Every row belongs to one group in each of 2 separate groupings. Each group adds its own fixed numbers to the row, and there is some noise. The rows also spread widely along 4 directions, which tell nothing about the answers.
Some rows, each with its group in each grouping after it:
[ -1   1  10   5   5 -13  -5   5   2   9  -3  15   0 -18 -20 -33   6 -14
  -5  -3  -6]  binan betuz
[ -2  14   4  -6 -29  -6  -3  11   6  -6   8  -6   2  -2 -14   5   2  -4
  -7   6   6]  gaka vad
[  0 -15 -10  -7   8  11   0   4  -1  -4  -4  -8   8  -8  -9 -21   4   6
 -14  11   8]  gaka betuz
[  1   7  -7  -4  -4 -13  13   0   9   9   3   9  -5  -8 -12   7   9  -3
  -7 -16   0]  nop daza
[  4  -6  -3 -16   1 -18   6  -5  12  15   7   8  -6 -10 -10 -16  13   2
 -14  -8   0]  nop daza
[  7  13  11 -10 -41  -3  -5  10  -3   8  12 -14   4  10 -11 -10   0  -1
  -4  21  10]  binan vad
[ -1  -1  -4  -4  -5 -14   8  -4   8   7  10   1  -5 -10 -16  -9  -9 -12
  -4 -22   7]  nop daza
[  8  -4   3 -21  -2  -9   3   6   4   7   5  -5   0  -2 -15 -17  -2   4
  -8   8   8]  binan daza
[ 13   4   9 -20 -22 -13   1  11   3   9   4  -7  -7   6  -8  -7   2  12
 -10  12   3]  binan daza
[  0 -14  10  -2   1 -15 -15   3  -1  12   2   5   6 -17 -20 -53  -2 -15
  -9   7   2]  binan betuz
[ 19 -12   8 -31  -2  -8  -4   4   4  17   4  -7  -3   1  -7 -30  16  20
 -16  25   7]  binan daza
[ -5  14   0   2 -29  -8  -3  11   9  -9  10  -1   3  -2 -19   7  -6 -13
   2  -2   2]  gaka vad
[ -5   2  -3  11 -16 -11   1  -2   2   9   6   5   0 -18 -15 -26   2 -14
 -11 -12   0]  nop betuz
[  6   7   2 -16 -14 -15   3  11  11  -8   4   1  -3   4 -13   9   5   7
 -11   5   1]  gaka daza
[ 15  10   0  -2  13   3  11   7  -2  15  -4   8  -5  -4  -8  -4  23  15
 -13   9  -7]  binan betuz

New rows. What belongs after each?
[  6 -19   5 -29  19 -22  -9  -1  18  -1  -2  14   1 -16 -19 -38  15  -1
 -15   9   2]  gaka daza
[ -6 -11 -19  -1  15  22  14  -3  -4  15   2 -13   5  -7  -6 -22  10   7
 -16  -4  16]  nop betuz
[ -7  -7  -3  13  36 -14   4 -11   8  10  -5  28  -2 -38 -24 -31  12 -23
 -12 -28 -11]  nop betuz
[ 16   3   2 -21  -4 -16   6   5  12   0   2   5  -8  -1  -6   9  27  22
 -18  12  -6]  gaka daza
[ -1   7  -3   1 -16  -3   1  13   1  -4   1   0   1  -3 -13  -1   6  -1
 -13   6  -1]  gaka betuz
[ 20  -2   3 -30   2   0   8   2   1  14   1  -8  -6   9  -4 -10  22  28
 -16  25   5]  binan daza
[  0 -34  16 -30   4 -30 -21  -4  15  -5   4  12   6 -18 -28 -58  -6 -13
  -9  12   6]  gaka daza
[ -4  -8  -2 -17   8   5  10  10  -2   4   9 -17   1   6 -15 -11 -19   2
  -1   2  17]  binan daza
[  0  11   6   9   9 -13   1   5   0  12  -1  15  -4 -15 -17 -16  14  -9
  -6  -5 -15]  binan betuz
[  6   3  -1 -16  -8 -12   5  10  10  -6   2   1  -4   0 -15   9   8   9
 -11  -2   1]  gaka daza
[  1 -20 -10 -31  32   4   9   2   6  -4   0  -2   2  -8 -14 -13   4  13
  -9   3   9]  gaka daza
[ -7  12 -11  10  -6  24  15  16 -18   4   4 -20   4   7 -16   2 -18  -1
  -3  -1  11]  binan betuz
[  4 -16 -10 -17  38  12   7  -4   1   4  -9   1   1 -15  -9 -22  26  16
 -19  14   1]  gaka betuz
[-11 -20  -1  -1  16  -8 -10  -1   1  -6  -2   3   6 -22 -23 -44  -8 -17
  -9  -4   6]  gaka betuz
[ 13  10   3 -14 -26  12   2   9  -4  12   8 -16   3  11  -5  -3  10  12
  -6  22  12]  binan vad
[ 18  -5  -7 -14  24   4   5   1   6   4 -10   9  -5 -12  -3  -6  41  23
 -24  16  -8]  gaka betuz
[ -8   7  -9  -2  -4   8  10  11   4  -8   5  -8   3  -1 -19  10  -8  -5
   1  -3   8]  gaka vad
[  2  13 -13   3  -2   8  18  14  -4  -4   0  -2  -2   2  -7  19  14  11
 -16   0  -3]  gaka betuz
[ -3 -12  -1 -20  34 -20   6  -1  20  -4  -2  19  -3 -21 -24 -16  10  -2
  -8 -13  -8]  gaka daza
[  5  12   2   3 -32 -16  -3  -3   9   9  11   1  -1  -7 -14 -14   7 -13
  -5  -6   4]  nop vad
[  8  19  -6  -9 -30  12   9  12   1  -3   9 -17  -2  14  -1  27  15  16
  -9  16   6]  gaka vad
[  9  35  -6  11  -7  14  26  18  -8  11   0  -4 -10   7  -4  36  21  22
 -13   4  -6]  binan betuz
[ 24  14  17  -8 -51 -11 -14  10  -7  17   8  -9   0   9   2 -16  26  18
 -23  35  -3]  binan betuz
[ -2   5  -7  -7 -10 -12  10   0   7   7   7  -1  -2  -6 -14  -2   3  -2
  -9 -18   6]  nop daza
[  1  -9  -4 -19  10  -5   6   8  10  -4   2   1   1  -6 -18  -7   0   5
 -10   1   2]  gaka daza
[-14   0 -11  15  -1   0   8  -3  -3   5   5   0   1 -19 -18 -17  -7 -18
  -9 -19   4]  nop betuz
[ 10  -9   2 -27  -1  -9  -4   4  11  -3   6  -2   1  -3 -11 -15   8  13
 -16  15   7]  gaka daza
[ -4   6  -6  14 -33   2   2   7  -5  10   9 -11   7  -2 -10  -8  -4  -8
 -11  -3  10]  nop betuz
[ 12  27   7  -6 -18  -7  10  10   4  15   6   5  -6   4  -8  11  24   6
  -5   8  -7]  binan vad
[  5   1 -16 -11   6  11  14  -7   6  15   6  -7  -1  -6  -7  -5  23   7
  -9  -2  11]  nop vad
[ 10  10  -2 -14 -50   7  -2  14   0  -2  11 -27   6  17  -8   8   8  13
 -12  28  19]  gaka vad
[ -5  11  -8   8 -25   4  10   0   5   8  14 -10   2  -1 -12   2  -6 -11
  -4 -13  12]  nop vad
[ 14 -11   9 -14   7 -18 -12  -2  11   3  -5  22  -2 -20  -9 -35  41   9
 -24  21 -12]  gaka betuz
[  5   4  -1 -20   5 -14   8   8  10  -5   4   6  -7  -4 -15   7  12  11
 -13   0  -2]  gaka daza
